All groups share one centre, and each spreads out both ways along 9 directions, with some noise.
(in the rows, 128 means zero)
Some rows, each with its group after it:
[121 133 168  97 215 172 172 121 154 139 120 165 122 140 132 137 136]
C
[176 124 153 155 138 150 121 110 161  94 150 108  78 128 114 117 110]
C
[149 134 141 120 140 158 128 138 129 131 121 130 114 133 128 136 133]
K
[121 128 138 187 167 106 188  86 128 182 110 142  58 128 128 118 117]
Y
[139  76 117  98 120 162  98 122  99  38 142 151 133 184 128 163 128]
C
[ 85  86 148  66 137 139 139 130  86 126 118  93 134  90 143  64 120]
U
[128 121 126 154 139 125 109 135 141 137 126 143 141 112 123 136 119]
U
[138 131 123 143 131 129 124 102 118 104 149  98 102 110 120 111 122]
L
[142 135  91 103 157 145 113 107  89 110 137 147 149 176 121 154 147]
R
[134 123 158 115 123 116 107 148 169 148 114 127 113 119 124 122 126]
L
[108 109 123 127 124 116 144 115 106 134 136 131 134 137 144 152 109]
Z
[102 123 103 152 157  83 146 113 119 147 145 101 124 135 142 132 140]
Z
[116 112 119  64 167 133 125 110  87 143 131 148 168 164 131 115 123]
K
[138 174 109 125 140 126 121 100 122 132 141  91 109 131 111 153 132]
C
[209 133 125 135 163 203 159 130  71 153 120 202 126 171 185 111 135]
U
[ 98  98 137 118 132 101 153 141 124 157 122 120 135 135 156 123 132]
Y
[106 128 115 150 153 131 120 129 117 123 130 113 136  96 125 129 139]
Z
[161 142 133 134 144 131  80 133 153 176 104 157 122 145 106 135 117]
Y
[112 118 133 104 131 110 115 126 131 112 133 111 113 126 123 135 132]
L
[120 125 120 130 125 135 125 120 120 112 134 104 116 113 121 135 129]
Z
[102 147 117 172 121 117 181 146 134 132 101 148 113 113 138 141 169]
U
[119 132 146 129 102 135 153 130 122 131 121  98  98  99 128 131 111]
Z
[115 108 114 106 159 144 120 108 122 140 136 101 156 145 109 114 122]
R
[123 165 125 106 111 127 132 133 141 172 121 102 147 112 110 117 122]
R
[169 130  84 231 207 133 135  57 118 129 150 179  96 178 116 146 124]
Y
[ 83 120 141  91 113 143 112 151 152 127  98 128 138 116 104 198 117]
U
[ 64  78 143 164 168  81 141 129 146 116 140 136 124 108 147 167 112]
L
[135 137 118 160 138 108  93 132 147 158 133 157 156 123 122 166 106]
K
[164 100 112 124 127 145  79 117 113 101 135 129 131 161 118 109 115]
C
[195 193 125 185 109 103 100 162 170 182 121 199 130 142 145 182 130]
R
[ 92 115 134 246 119 104 172 159 161 152 134 162 122  59 166 190 109]
K
[101 166 106 138 118 121 171 119 100 154 142 139 172 106 142 137 117]
R
[137 168 126 101 143 149 142 106 137 122 148  84 120 126 113 152 128]
Y
[103  92 150 124 111 108 154 132 135 130 129 117 108 126 143 135 117]
Z
[138 126 123 132 147 125 128 112 123 143 129 125 126 143 133 120 121]
Z
[143 130 138 105 177 147 152 153 137 179  92 166 125 154 143  99 164]
Z
[134 110 153 108 151 150 112 121 138 126 132 114 125 115 124 101 112]
C
[130 155 147  73  66 103 139 164 143 127  97 152 127 146 138 113 159]
L
[160 134 114 147 100 115 122 136 115 141 111 128  83 141 136  98 150]
Y
[166 172 119 171 155 158 142 129 140 143 118 129  90 115 119 113 161]
Z
[130 139 135  63 104  68 149 146 146 105 102 167 113 223 143 142 191]
L
[125 129 142 111 132 157 142 140 136 123 111 151 120 133 131 152 137]
C
[117  99 122 119 159 119 110 124 148 156 126 105 139 151 108 131 123]
R
[117  95 104 116 192 157 148 107  75 132 136 138 154 163 141 123 128]
L
[137 108 160 124 190 126 168 127 121 146 171 108 126 122 191 142 108]
K
[107  62 141 130 167 111 103 134 120 123 121 135 107 130 147 139 120]
R
[137 137 138 153 125 119 154 166 165 176  87 166 101 156 142 169 150]
R
[ 43  91 132 136  84  46 126 177 143 187  96 102 133  91 138 164 123]
K
[100  72 142 150 244 175 164 108 125 149 122  95  72 116 136 158 122]
L
[130 100 146 119 142 154 154 128 130 109 115 151 114 157 140 133 139]
C
[162 151 109  89 137 124 114  94 108 127 140  71  97 164 107 109 142]
L
[130 105 121 137 160  99 111 103 130 147 155 108 135 149 130 138 110]
U
[120 125 152 142 127 163 134 160 160 108  96 171 109 103 126 171 138]
L
[116 202 114  95 151 140 189 126 114 169  96 122 104 138 125 174 174]
C
[124  86 133  93 138 153 103 139 109 112 119 146 146 146 131 122 121]
C
[116 120 158 145 112 127 152 126 134 111 131 105  92  79 134  96 117]
L
[116 102 138 123 137 176 112 137  96 116 124 147 155  82 135 107 109]
U
[127 116 103 130 177 154 143  78  71  90 162 136 145 143 134 125 120]
K
[131  99 136 129 118 143 129 124 128  97 130 143 124 139 127 151 103]
Z
[112 136 120 128 127 133 137 126  97 128 136 154 161 102 146 138 112]
R
[137  82 171 132 148 192 132 140 142 106 116 133  98  88 131  67 120]
K
[120 126 125 131 119 124 163 134 106 125 126 110 109 123 148 120 148]
Y
[159 145 120 111 126 172  72 123 106 110 118 125 121 110  94 128 124]
Y
[103 122 147 110  89 132 184 150 103 148  94  94  88  95 144  89 136]
C
[141  93 124 164 119  97  63 125 114 143 137 121 121  96 126  75  97]
Y
[122 115 106 139 155  76 116 113 126 147 147 115 140 150 135  87 139]
U
[ 81 131 170  42 141 121 188 109 124 178 109  53  86 103 123 100 117]
Y
[ 89 117 141 157 102 123 168 150 126 134 116 103  99  77 147 151 125]
K
[157 167 114 143 152 116 146  78  80 189 152  95 116 103 134  84  96]
Z
[146 166 139 170  92 159 148 136 129 145 122 116  89  75 128 166 106]
U
[116 133 119 157 106  98 113 151 144 154 117 122 127 107 121 159 122]
K
[164 126 130 110 135 213  92 180 140  83  93 149 111 144 117 169 166]
K
[101 130 125  77 137 171 163 143 135 146  93 127 145 157 107 136 152]
R
[115 122  93 161 157 136 125 100 106  92 147 127 138 136 115 160 129]
U
[140 143 124 131 126 158 113 127 134 115 118 126 109 120 104 155 129]
U
[109 137 142 107 125 112 172 132 124 164 101 108  85 131 138 117 142]
Y
[ 91 139 116  81 123 196 128 114 105 122 129 101 197  85  89 104  98]
R

New rows, each followed by its group:
[117 117 121 156 101 137 140 123 131  66 132 115  97 136 120 182 138]
Z
[117 148 156  85 127 197 118 158 111 127  97  99 109  43 114  82 142]
Z
[110 121 120 179 137 117 168 102 107 132 154 113 113 114 149 178  95]
U
[168 140 117 174 142  72  84 145 149 164 131 190 122 171 155 188 133]
R
[107 132 123  98 124 171 148 149  95  92 115 104 116 108 143 179 146]
K
[107  62 123 149 174 100 102 130 121 123 133 142 113 154 150 171 131]
R
[ 95  89 169  99 115 130 153 129 113 149 127 114 118  86 149  96  87]
Z
[105 160  62 104  91 128  88 114  83 106 101 134 151 149  73 166 145]
K
[125 112 152 116 148 152 147 143 141 134 102 155 110 135 132 126 139]
L
[141 137 109 149 146 170 115 133 112 164 120 132 145 111 121 145 108]
L
[129 136 136 129 137 144  92 148 149 165 109 108 122  93 108 167 111]
L
[107  63 141 114 218 108 150  95 126 154 145 101 107 167 151 103 120]
L
[166 170 132  90 105 180 193 105  77 142 106 136  81 141 136 117 127]
Z
[122  76 145 152 138  65 107 121 110 120 142  89  37 103 164 133 119]
R
[120 114 120 164 136 125 125 112 110 111 159 108 129  97 134 122 108]
Y
[111 112 141 166 156  76 186 145 157 156 112 171 108 176 164 173 153]
L
[146 111 144  71 168 137  90 126 127 142 151  95 133 144 138 112 116]
K
[ 83  82 145 138 160 109 212  83  90  98 156  85  79 118 162  67 131]
L
[145 153 124 138 116 181 132 131 109 139 116 119 118  93 117 126 122]
L
[ 91 115 107 117  98  71 164 113  80 105 144 147 164 156 166 108 142]
L
[122  95 125 120 165 174 108  98 121 116 139  95 145 120  95  95 105]
R
[202 160 121 148 130 160  85 123 137 146 102 157  84 150  96 114 138]
Y
[141 167 120  86  80 135 110 117  99 106 136  68 104 103 100 111 133]
L
[105 146 115 111 113 102 138 130  99 158 139 143 184 109 153 137 110]
R
[114 145 142 108  96 141 141 136 112 123 122  89 107  81 123 110 126]
L
[139 151 126 135 120 144 108 127 133 144 135 109 134  89 111 123 106]
R
[150 133 143 118 166 136 153 119 119 144 152 115 117 134 157 132 123]
K
[ 96  81 136 103 143 104 125 137 117 134 109  97  89 138 137 145 136]
R
[ 95 122 102  90 150 134 173 116 101 130 116 126 140 175 135 143 159]
R
[130 141 129 155 174 143 188 148 111 124 157 138 124 130 194 222 136]
K
[126 149  87 175 133 111 135  72 100 129 140 149 134 143  98 114 118]
K
[153 172  88  94  68 158  95 125  62 171 133  96 183  94 115  83  96]
L
[103 146 129 115 153 156 136 111 125 121 142 103 147  97 115 172 107]
Y
[138 152 123 186 139 187 114 135 134 138 118 120 108  66 106 172 103]
L
[115  46 121 164 158  94  94 132 126 115 179 140 190 128 170  92 108]
Y
[116 127 155 143 102 140 145 155 129 204 108 107 131  60 139 100  92]
L
[129 139  97 155 127 138 121 117 106  91 157 114 142 111 130 153 126]
Y
[125 160 130  72 164 134 133 103 116 144 135  84 111 130 116 116 133]
C
[139 118 142 126 151 151 116 146 135 131 131 132 125 124 140 147 128]
K
[ 87 105 122 146 178 109 153 116 127 165 123 171 152 144 142 169 110]
Y
[150 143 119  94 122 137  97 104  98 135 144  69 126 118 109  92 117]
L
[143 121 146 120 115 121 148 115 130 134 130 107  94 140 134 122 110]
Z
[103 119 152  89 162 124 164 128 147 171 117 134 132 147 138 139 125]
Y
[127 145 133 127 134 105 147 132 120 147 152  78 105 115 153 163 129]
K
[117 139 141  83 160 101 182  96 126 171 120  77  85 158 129 107 137]
Y
[130 176 109 156 137 150 112  84  97 114 160  54 103  52  97 118 108]
C
[142 121 117 157 171 155 143 110 165 139 123 111 115 164  97 121 132]
R
[134 100 127 146 190 160  96 102 124 107 145 112 114 117 111 134 109]
L
[110 153 103  93 130 173 166 113  92 115 126 110 145 134 109 124 143]
R
[158 153 122 180 124 139 159 123 137 150 131 147  95 139 140 191 114]
U
[105 151  87 124 156 121 157 101  63 154 138 126 144 139 147 146 133]
Z
[ 70  99 109 116 127 111 142 112  69 117 150 123 172 109 149 126 116]
L
[135 176 147  88 143 170 157 129 153 164  91 120  94 124  98 162 128]
Y
[147 142 117 136 156 145 129 113 168 168 130 111 142 155  94 115 126]
R
[122  80 153  94 129 165 110 144 122  98 117 141 135 130 131 119 113]
C
[156 156 136 106 126 144 105 110 125 155 104  93  73 113  96 103 122]
Y
[138 104 130 128 167 106 102 123 134 155 137 131 151 148 138  81 126]
U
[111  99 153  70  97 135 117 159 110 142 114 151 169 112 146  63 111]
L
[ 85 100 146  99  89 108 143 146 111 142 118  92 114  83 146 111 111]
C
[135 150 152 112 154 157 142 135 164 116 116 157 112 141 124 192 134]
C
[158 105 132 138 104 142 103 126 132  93 132 122 107 146 121 130 121]
C
[ 91  88 135 110 168 128 191  98 118 109 130 116 102 168 144 142 127]
U
[148 130 116 105 141 139  77 140 123 130 119 157 147 149 121 167 133]
R
[129 150 149 129  92 160 151 165 143 143  86 152 114  92 130 135 135]
L
[107  95 116 169 158  91 158 121 122 143 139 153 145 150 164 136 128]
Y
[ 97  87 129 131 169  78 165  78 102 147 157  82 110 140 149  88 117]
Y
[ 71 103 149 118 144  94 177  97 108 134 164  53 118  81 149  98 100]
Y
[122 135 124 103 106 133 128 133 104 132 126 126 147 121 132 121 126]
L
[ 88 106  91  99 139 120 139 100  42 130 101 125 107 135 125 128 138]
Y
[147  99  97 143 105  76  94 117 106 154 137  99 130 165 136 100 122]
C
[142 148 121 147 119  58 129 116 106 162 154 131 124 136 169 126 119]
R
[147 178 125 121 114 122 172 133 144 173 105 135 111 156 133 131 152]
R
[123  90 109 165 145  99 110 133 110 151 123 174 143 149 152 127 130]
Y
[156 145  85 185  84 120 125 132 105 137 120 132 109 141 128 145 138]
C
[152 150 115 177 128 132  95  92 103 147 165 116 138  79 117 128  71]
Z
[127 127 116 115 141 147 128 123 124 131 122 122 135 136 113 133 131]
R
[128 148 114 113 194 110 134  97 131 143 149 117 134 162 127 154 135]
C
[136 149 123 146  83 159 145 157  99 109  94 138  90 100 133 134 158]
Y
[165  99 155  86 149 144 129 126 149 163 110 162 118 181 139 100 119]
Z
[157 179 127 200 111 185 127 122 161 134 135 147 150  72  99 130 100]
R
[129 149 133  99 128 139  99 101 117 114 151  62 110  94  97 124 110]
C
[115  90 142  92 149 135 107 126 114 115 137 132 151 121 131  95 118]
L
[113 133 122 105  96 127 132 143 113 110 114 150 139 125 133 135 140]
L
[134 179 128 121 137 125 178 129 138 164 105 116  90 142 129 146 158]
C
[140 140 134 111 136 149 143 138 128 162 103 108 101 134 122 135 136]
L
[140  97 149 138 148 139  95 124 149 116 143 131 136 119 119 123 102]
C
[106 134 119 111 127 115 161 112  91 147 125 109 122 129 141 135 122]
Z
[136 127 113 104 141 138 151 104  67  84 127 128  84 158 148 130 154]
R
[ 99 135  99  83 130 114 188  93  45 137 133 108 126 160 153 149 127]
Z
[ 91  94 121  51 115 165 127 133  82  57 113 112 133 154 119 160 148]
Z
[148 149  79 160 119 107 141  81  74 114 156  73  91 142 122 112 139]
C
[116  98 132 136 123 158 114 149 120  79 157 124 175  96 145 125 119]
Y
[116 143 127 120 130 140 141 132 120 141 122 109 117  96 125 128 125]
C
[116  77 136 140 141 110 107 115 104 121 145 115 139 109 146  84 109]
Y
[145 147  96 156 136 128 154  55  95 108 141  93  79 154  93  62 141]
K
[ 98 121 117 133 147 115 177 132 115 136 124 140 141 151 156 158 143]
Y
